The rows come from 5 hidden closed curves, with some noise, and rows from the same curve form a group. Each curve winds through 8 dimensions. The rows are also pushed far along 6 directions, which tell nothing about the answers.
Some rows, each with its group after it:
7 -19 7 18 3 1 0 -21 -8 10 2 5 -6 7 -7 -14 -4 -8 0 9 8 => Z536
8 1 9 -6 -29 0 -3 2 -2 3 -6 -13 -4 18 4 5 3 -6 10 17 -20 => Z796
-8 -3 -24 -14 3 7 -3 18 5 -5 -8 7 11 -6 -1 7 -10 4 1 9 -20 => Z796
-3 1 -18 2 7 -2 3 -4 10 -2 14 7 -4 4 0 10 1 14 -15 -6 4 => Z536
-1 -8 -6 -3 -6 -1 1 -2 -6 -15 -6 -13 -8 6 25 2 0 3 -12 11 3 => Z536
10 7 12 12 11 4 3 -14 3 16 19 21 -5 -9 -17 -5 -6 -6 7 -13 11 => Z298
-6 -1 -7 -10 -1 3 -7 9 8 12 6 -2 18 -14 -13 15 -8 -2 15 12 -10 => Z226
4 -13 -4 6 14 2 12 -1 -20 -11 -19 8 1 5 21 -18 5 -1 -24 -3 16 => Z796
-13 -20 -10 2 13 0 0 14 -7 6 -20 27 17 5 -5 -13 12 6 1 2 -2 => Z298
-5 -6 -22 1 -1 -1 0 0 5 -3 0 6 -6 12 13 1 3 12 -1 2 -8 => Z298
7 -4 16 19 -2 -4 -6 -6 -12 9 -3 -4 28 -1 -8 -7 5 1 -1 7 18 => Z763
9 -7 -12 1 -10 5 5 -9 6 3 1 7 -24 24 0 -2 -7 -2 0 6 -23 => Z298
6 -10 -2 2 -17 -3 -12 -1 0 -15 -13 -28 -1 22 25 13 9 1 3 12 5 => Z763
2 -5 0 -10 -7 6 1 0 4 -10 1 10 -20 8 -9 7 -10 -7 -2 1 -17 => Z796
-7 -5 -14 -12 6 5 8 7 9 -10 -7 10 -16 0 9 8 -11 8 -8 2 -14 => Z763
3 7 9 -4 -5 2 -5 -9 12 1 23 6 -34 6 -10 6 -7 -8 6 -5 -13 => Z536
-12 21 -4 -19 16 -4 13 15 -5 1 8 -7 3 -28 6 -4 8 -1 -12 -17 2 => Z298
4 6 -1 2 9 -2 9 10 -16 -6 -17 3 12 2 16 -15 10 -1 -13 -16 22 => Z763
11 -4 1 12 -20 0 -12 -11 5 -9 -1 -27 -13 28 29 8 9 7 -1 24 -4 => Z796
-7 -3 -16 -25 -6 5 5 15 1 -17 -6 10 -13 2 1 9 -15 -4 -7 1 -18 => Z796
19 14 26 19 -9 -5 0 -17 -5 3 5 -20 -6 10 12 -8 8 -2 -2 -1 15 => Z763
-4 -20 -21 2 -8 1 -15 -1 12 -5 1 10 -11 27 1 11 0 6 9 11 -12 => Z796
0 -5 16 4 5 0 1 -3 2 12 -5 17 3 -4 -29 -3 -3 -5 13 -7 -8 => Z763
2 -10 -6 -8 28 5 18 3 -12 1 -21 4 -13 2 3 -22 3 -14 -15 -13 -3 => Z226
6 1 22 2 7 -1 21 -20 -3 16 12 15 -19 -13 -20 -5 -3 -11 0 -25 9 => Z226
-12 -1 -22 -16 5 -6 3 13 -4 -16 -1 0 -3 -2 11 0 -9 6 -16 -3 -1 => Z763
-12 -6 -27 4 5 -2 -2 2 11 -19 -3 -6 2 2 13 5 -8 25 -16 6 6 => Z226
-9 15 -1 -14 0 -4 5 5 4 7 15 -6 -4 -14 -15 1 -3 -3 -1 -7 -6 => Z298
-9 13 -2 -4 -2 -2 -8 7 9 3 19 5 15 -19 -1 13 -6 6 10 0 20 => Z536
-8 -7 -22 -5 1 4 5 7 0 -3 -1 22 -6 11 -5 -9 -5 4 -11 2 -8 => Z298
-5 3 -21 10 -5 1 -6 -1 14 2 12 5 4 3 8 2 -5 21 2 13 1 => Z226
-11 0 -25 1 -6 1 -13 7 11 -11 7 4 2 6 3 0 -9 11 3 8 4 => Z226
1 0 -5 -13 11 0 22 6 -16 3 -15 -8 -3 -3 12 -11 11 -8 -17 -12 -3 => Z226
4 4 1 -15 9 3 13 5 -4 6 -7 -12 -7 -4 0 0 2 -13 -6 -5 -12 => Z298
-5 9 4 -6 15 2 12 -3 8 -1 8 1 -3 -27 -6 9 -10 5 -5 -15 13 => Z536
-11 -1 -6 -14 4 5 4 11 6 -3 -1 25 -7 -8 -12 3 -13 1 3 -3 -12 => Z796
7 1 2 17 -7 2 -15 -8 4 1 10 -1 9 10 -13 -2 -5 1 4 10 6 => Z536
-8 6 13 -21 10 -2 7 13 -6 6 2 5 4 -23 -13 4 -2 -12 2 -11 1 => Z796
0 2 4 5 0 -1 -13 -6 7 6 20 6 -12 6 -17 -3 1 -5 6 2 -8 => Z763
8 7 -3 5 -8 0 -2 -14 7 -13 13 -14 -29 19 8 2 2 1 -12 -3 -3 => Z226
4 3 16 -13 0 -2 -6 14 -14 2 -13 -19 7 1 -3 -5 11 -21 4 3 -13 => Z536
9 0 16 21 -3 -2 -6 -20 6 9 8 -17 6 0 4 8 9 5 8 5 16 => Z763
3 -6 10 4 4 0 11 -7 -2 5 -11 -1 -1 -1 -6 -2 3 0 -3 -3 -2 => Z796
-8 -5 -9 -14 -9 -5 8 4 -3 -12 -6 -7 -9 2 8 5 -4 3 -8 0 -5 => Z796
-4 -5 0 8 -12 2 -14 -10 18 12 28 14 4 -5 -16 22 -11 7 20 13 5 => Z536
1 1 -1 4 16 4 5 4 -8 4 -5 5 12 -3 5 -9 12 0 -11 -6 19 => Z298
-1 -1 -2 19 -8 -1 -5 -18 8 -2 21 4 -1 0 -5 3 -2 14 -6 4 14 => Z536
-1 -4 -18 4 -7 -1 -3 -10 10 0 15 -3 -21 21 2 2 5 7 -7 6 -13 => Z298
8 3 -10 6 7 6 7 -12 12 -6 6 -2 -19 9 4 5 -4 7 -14 -9 6 => Z226
-24 -12 -24 -20 -1 1 -4 23 2 -14 -6 21 -2 1 -1 2 2 7 -5 10 -26 => Z298
10 -16 17 7 8 4 5 -20 -1 4 2 5 -21 6 -12 0 -1 -13 -3 -3 -2 => Z298
7 6 23 27 -3 -5 -9 -26 1 7 28 -3 -2 -1 -8 -4 8 3 -2 0 30 => Z298
5 -14 -10 9 -9 -1 -2 -16 2 -2 14 13 -19 24 -3 0 -6 3 -9 5 1 => Z536
2 -19 -3 0 17 0 8 -1 -11 -6 -21 -3 -10 15 9 -11 8 -5 -19 -2 -2 => Z763
0 -5 14 5 18 4 2 -18 4 10 24 18 -24 -14 -25 -2 -10 -9 -3 -3 -10 => Z536
3 -32 6 6 -8 5 -13 -7 -2 3 -8 20 -18 32 -12 -4 4 -14 12 17 -15 => Z298
-3 -13 -10 5 -12 -2 -17 3 4 8 -1 4 13 19 -8 6 7 2 16 13 -9 => Z536
-5 -3 0 10 4 -5 -1 6 -12 -7 -16 -11 17 2 17 -16 11 9 -12 8 17 => Z763
-5 1 -10 -14 1 -1 -7 16 -3 -12 -5 -11 4 1 6 3 -1 -2 -8 9 -12 => Z536
-4 11 9 14 -5 -7 -15 -3 -2 -1 18 -9 21 -10 -2 -1 8 7 0 3 24 => Z226
7 4 -8 -12 5 5 11 3 6 -2 -7 -2 -28 18 5 0 3 -5 -9 -9 -22 => Z536
2 33 -12 -5 -2 -2 -2 6 15 1 22 -16 2 -14 20 14 0 11 5 -9 9 => Z298
-1 11 -5 -2 12 -4 3 9 -5 5 -2 -19 10 -5 26 -4 18 4 -9 -2 17 => Z298
-2 -27 6 21 -17 -6 -17 -13 -4 2 -3 5 19 14 -8 3 2 7 12 19 15 => Z796
7 -9 5 9 -12 -2 -12 -12 9 -2 6 -4 -12 21 4 13 6 1 10 3 7 => Z796
4 -19 -5 19 -7 -6 -10 -12 -8 -8 -2 -2 3 23 6 -7 2 7 -10 12 12 => Z763
2 -8 -1 -2 8 -3 12 -5 -7 5 -8 10 -12 5 1 -9 -3 -4 -3 -9 -8 => Z763
7 3 3 20 15 -1 8 -17 2 13 11 15 -2 1 -8 -10 5 7 -7 -17 20 => Z796
9 -3 -11 15 -13 0 -12 -20 13 -13 21 -6 -15 21 13 18 -4 12 -7 6 13 => Z763
4 4 2 -8 2 8 1 -3 17 4 7 4 -23 3 -11 15 -6 -3 8 -1 -22 => Z226
-8 7 4 -11 3 1 8 2 -3 5 10 9 -9 -16 -13 -7 -2 -8 -2 -5 -13 => Z763
0 -15 5 12 -5 0 -2 -13 -4 2 7 19 -10 13 -16 -7 1 -1 -5 6 -7 => Z226
-4 -9 -23 5 -2 2 -13 1 10 -7 1 -3 1 8 18 6 -6 13 2 20 -6 => Z796
-4 -4 12 -7 -17 0 -9 -5 13 4 17 12 -17 2 -23 19 -4 -6 20 3 -20 => Z226
-2 -7 -8 -13 3 4 -9 17 1 5 -9 13 11 6 -16 6 -2 -9 13 2 -22 => Z763
6 -17 3 18 3 2 -4 -3 -8 -1 -15 13 19 10 6 -5 1 7 -3 11 14 => Z763
0 -4 3 -1 -17 -1 -17 -2 8 -9 3 -9 -16 21 -13 4 2 -8 12 7 -21 => Z226
7 -4 3 20 11 1 7 -18 -3 -5 5 7 -6 4 11 -6 5 8 -19 -10 33 => Z226
13 3 29 9 -4 1 -6 -4 -4 7 -10 -19 18 -3 -3 5 10 -10 14 1 14 => Z536
-5 -18 2 -4 -10 1 -10 -6 4 8 13 12 -2 1 -18 14 -10 -6 14 15 -14 => Z226
-10 16 -7 -29 -15 -4 5 21 2 2 4 -15 7 -14 -1 15 -4 -1 1 4 -18 => Z796
10 12 4 1 -6 3 -12 -2 8 0 8 -21 -13 10 4 -1 2 -12 13 2 -3 => Z226
-13 -3 -1 -5 23 -2 16 0 -5 3 4 24 -8 -20 -8 -9 -1 4 -14 -14 -4 => Z298
-6 4 16 10 2 -2 -8 -2 2 5 5 -4 24 -24 -6 3 3 4 15 -1 29 => Z536
0 5 -16 -3 -1 3 -10 2 15 -2 15 7 -7 2 5 13 -11 5 9 2 -3 => Z796

New rows. What belongs after each?
-9 -2 -14 -9 4 3 -6 14 3 6 4 14 8 -2 -8 -1 -4 -1 4 5 0 => Z298
5 10 11 0 -1 -1 -4 1 -3 8 16 11 12 -15 -7 4 -11 -5 6 0 6 => Z763
-1 -1 -5 5 -2 -1 4 -4 -6 -12 -1 1 -4 -3 17 -8 -7 6 -9 1 14 => Z796
-13 -12 -5 -16 -4 0 2 22 -16 1 -20 19 18 -9 -6 -11 -6 -6 5 12 -20 => Z763
5 -10 6 3 -1 -2 8 -16 -7 1 4 -2 -25 13 2 -10 0 -8 -11 2 -3 => Z298
-9 -25 -10 -17 2 0 6 13 -13 -6 -20 19 4 3 0 0 -8 -7 -4 6 -8 => Z796
9 5 4 3 -17 -2 -6 -7 -1 -7 2 -20 -6 6 19 3 -5 -3 7 8 1 => Z796
-3 -1 -6 -14 -14 0 1 17 3 -8 -26 -9 -1 14 7 4 1 0 10 3 -23 => Z763
-2 -20 -10 11 14 4 -6 -3 0 11 2 22 4 12 -11 -6 7 1 -3 6 2 => Z298
8 18 -4 3 2 -3 -1 -1 7 -9 4 -29 0 2 19 6 2 6 -7 -11 22 => Z536
11 -9 -4 20 -2 0 -9 -19 8 -3 10 -7 -7 21 4 8 -1 10 -10 11 6 => Z763
6 -11 4 17 2 0 -10 1 -12 3 -16 0 26 10 -6 -17 3 -4 2 9 15 => Z536
9 -25 7 17 7 1 7 -24 -1 7 -1 22 -21 22 -4 -6 2 -1 -4 -9 14 => Z536
-9 -10 -26 6 4 -1 -5 -2 10 0 5 1 4 5 6 5 -1 15 -1 7 5 => Z536
11 0 8 -9 0 2 9 3 -1 3 -19 -5 -14 14 0 1 5 -12 6 -11 -19 => Z763
-4 -11 3 23 14 0 2 -23 6 5 13 12 -16 -1 -1 -10 5 10 -7 -1 13 => Z763
9 -5 10 13 2 4 -4 -11 5 6 9 18 -1 3 -15 5 -10 1 2 5 0 => Z763
8 1 16 -3 -3 -3 18 -5 -15 7 -10 -11 -6 3 10 -8 9 -7 -10 -4 3 => Z796
3 6 6 0 15 2 13 -4 -1 20 9 21 2 -13 -25 -7 -5 -6 0 -17 -1 => Z796
15 10 -4 -9 8 2 17 -1 -2 2 -5 -2 -19 10 10 0 0 -7 -11 -20 -9 => Z763
4 -8 14 3 -6 8 -21 -6 13 7 14 11 -7 5 -27 13 -8 -13 23 13 -14 => Z226
6 -17 -6 12 -10 9 -8 -11 10 1 -7 2 -12 22 -4 -1 -3 1 10 19 -20 => Z536
-17 -5 -16 -12 14 0 -2 16 2 -2 0 21 -1 -5 -16 -8 -3 -1 -2 -6 -13 => Z763
-2 -15 -14 15 -1 2 3 -19 12 -10 6 18 -25 16 10 4 -7 21 -11 6 -7 => Z298
-2 -4 -1 2 24 3 8 -1 -6 0 -4 7 -5 -4 6 -11 12 -2 -16 -11 13 => Z763
-8 -8 -25 -6 -6 3 -1 10 4 -6 -9 1 10 4 14 9 -2 14 -3 16 -12 => Z763
-17 -8 -19 -8 -16 -3 -13 13 5 -1 3 1 14 4 -11 4 -4 7 6 20 -13 => Z298
-5 2 -10 4 1 -3 -1 -4 2 -8 12 -7 -9 5 16 1 10 10 -17 4 5 => Z298
-4 0 -7 -9 -1 1 3 1 8 0 9 13 -10 1 -3 9 -7 2 2 -6 3 => Z536
7 5 3 3 9 2 -2 -3 3 11 10 -2 -7 6 0 0 12 -6 0 -3 3 => Z298
-17 -21 -21 -2 3 3 -8 10 0 -10 -5 26 -1 13 -2 -3 6 9 -9 12 -10 => Z298
-4 1 -9 -24 -17 -4 1 16 -6 -7 -11 -19 -1 7 10 9 2 -10 6 1 -14 => Z796
4 5 -3 -8 -2 -2 -1 3 -3 7 10 -9 3 -4 10 9 -3 -6 1 6 -1 => Z796
10 11 12 -7 15 -1 0 6 -9 7 4 -7 6 -8 -4 -1 4 -17 -4 -12 6 => Z763
-6 3 -12 3 -3 4 -1 -2 10 -13 3 -4 -12 1 13 -1 -2 12 -6 8 -5 => Z536
-2 8 -5 9 -12 2 -11 -5 15 7 29 15 7 -5 -14 12 -14 14 6 13 1 => Z796
9 -15 -3 5 15 3 23 -19 -4 14 -1 24 -22 7 -15 -11 -9 -5 -13 -13 -12 => Z796
10 -3 11 -12 -16 -2 0 -2 -1 -6 -11 -21 -24 25 15 10 10 -14 7 -2 -11 => Z796
-8 -18 -23 -1 13 6 10 -1 7 -7 -14 10 -4 1 5 0 -10 12 -9 1 1 => Z536
5 -11 -10 1 10 -1 11 -10 -7 -6 1 8 -11 4 14 0 -8 1 -16 -10 18 => Z796
5 -11 -1 1 16 3 12 -5 -16 4 -4 16 -11 4 -2 -18 1 -11 -17 -4 -5 => Z796
0 -10 22 -6 -1 -1 7 -5 -12 10 -2 12 2 -15 -25 -4 -13 -17 9 0 -8 => Z796
4 2 -3 4 12 6 3 -9 12 4 16 27 -12 -5 -10 7 -16 5 -1 -10 6 => Z796
-11 -18 -4 5 -12 0 -14 -1 8 -4 -5 4 1 8 -10 4 -3 7 12 21 -17 => Z796
3 1 18 -12 -9 3 -15 3 4 7 13 -6 -9 -1 -16 12 -1 -20 18 12 -18 => Z298
-12 -5 -13 -5 -16 0 -9 16 -5 -16 -11 7 16 2 9 -4 -5 9 1 17 -2 => Z796
2 3 -16 9 -8 -3 4 -18 14 -7 12 -19 -20 12 26 11 6 18 -8 -1 11 => Z536
1 6 -16 3 -5 0 -1 -6 11 3 20 -1 8 -10 4 16 -18 15 0 8 5 => Z796
-6 -2 -14 -6 -5 1 10 -2 -2 -8 0 -3 -11 0 10 -3 -5 4 -12 4 -4 => Z536
4 0 -2 2 17 1 12 -3 -5 0 -10 -14 -9 -1 25 -8 12 1 -13 -3 6 => Z536
-9 -15 -2 5 1 -2 -8 4 -4 12 -3 19 15 1 -17 -5 6 -1 13 7 -10 => Z298
-5 12 -2 4 4 -1 -4 1 16 4 16 12 4 -12 -16 8 -10 11 8 -9 4 => Z763
-4 -3 2 11 -14 -4 -16 -7 5 -6 10 -6 6 5 0 9 6 7 8 7 12 => Z298
-5 -1 -9 3 16 1 9 5 -8 3 -4 24 6 -6 -5 -19 -1 2 -8 -13 8 => Z796
-9 -5 -5 -13 2 -2 5 14 -11 -7 -10 19 7 -8 0 -6 -10 -2 -4 -2 -1 => Z763
6 -14 -2 5 -8 3 -10 4 -6 -11 -21 -11 9 19 25 4 10 -2 4 12 14 => Z298
-3 2 16 -14 4 0 9 3 -4 -3 -8 -3 -19 -8 -1 -7 -1 -12 2 -4 -15 => Z796
4 11 3 4 -9 2 -11 5 3 9 6 2 15 -4 -1 3 0 -2 19 3 5 => Z298
5 -21 1 23 13 -2 6 -23 1 -6 -6 0 -16 16 1 -10 0 10 -16 -2 10 => Z226
-6 -22 1 4 1 1 3 0 -6 5 -22 3 12 3 -2 -5 7 1 6 10 -8 => Z763
-8 -9 -5 -1 14 4 6 -1 1 -6 -1 18 -7 -4 -10 -4 -3 5 -16 -2 -3 => Z796
4 -3 1 2 9 4 5 2 -7 7 -11 6 1 3 -9 -19 -1 -10 0 -3 -1 => Z536
-2 30 11 -10 -3 -5 -5 19 1 3 3 -13 19 -19 0 1 5 -4 14 -14 10 => Z763
5 -1 -4 0 6 1 2 9 -7 -4 -19 -6 12 6 13 -3 12 -2 -3 -9 12 => Z796
3 10 -6 -12 -21 -2 0 1 4 2 11 -10 -14 11 7 8 0 -5 5 1 -9 => Z536
-13 -3 -5 14 16 1 4 -13 10 -7 17 18 -4 -19 -4 0 -8 20 -12 -7 24 => Z536
-1 9 9 0 3 -5 -1 13 -9 3 -13 -1 22 -7 1 -11 10 -3 8 -11 13 => Z763
11 8 6 1 -24 -4 -22 1 10 1 4 -29 7 11 18 22 2 -1 26 16 -4 => Z763
-7 -22 -19 18 16 3 -4 0 0 8 -11 20 22 6 4 -8 7 15 -2 11 13 => Z536
-8 -8 -18 -1 -3 2 -8 2 12 -15 -5 -8 -13 15 19 7 9 11 -2 7 -2 => Z763
-7 -7 -12 10 -7 0 -3 -8 3 2 12 7 7 -3 -1 0 -5 12 -1 11 9 => Z536
-2 -19 -7 -4 -3 -3 -6 13 -18 -4 -21 4 28 3 11 -2 0 -6 4 9 12 => Z796
-5 2 4 16 1 2 -7 -16 15 4 23 13 -10 -8 -13 0 -4 8 8 0 9 => Z536
-9 3 7 7 9 -3 -3 -3 1 2 6 3 5 -15 -8 -8 2 4 3 -6 12 => Z796
-7 11 -8 -24 -6 2 0 17 -3 -1 0 -15 6 -18 -1 1 -12 -11 5 9 -14 => Z536
-8 12 4 -22 3 -2 5 21 -12 -6 -8 -7 14 -27 8 0 -1 -10 2 -7 4 => Z298
12 6 28 -2 -6 1 -6 -4 -1 16 6 -3 -12 8 -15 -4 10 -24 17 -3 -3 => Z298
14 17 2 5 -21 -3 -3 -4 7 -10 1 -20 -15 21 23 5 2 5 2 -3 1 => Z763
-6 4 1 -3 -1 -4 -9 14 -11 -5 3 8 30 -16 -2 2 -5 0 0 0 23 => Z763
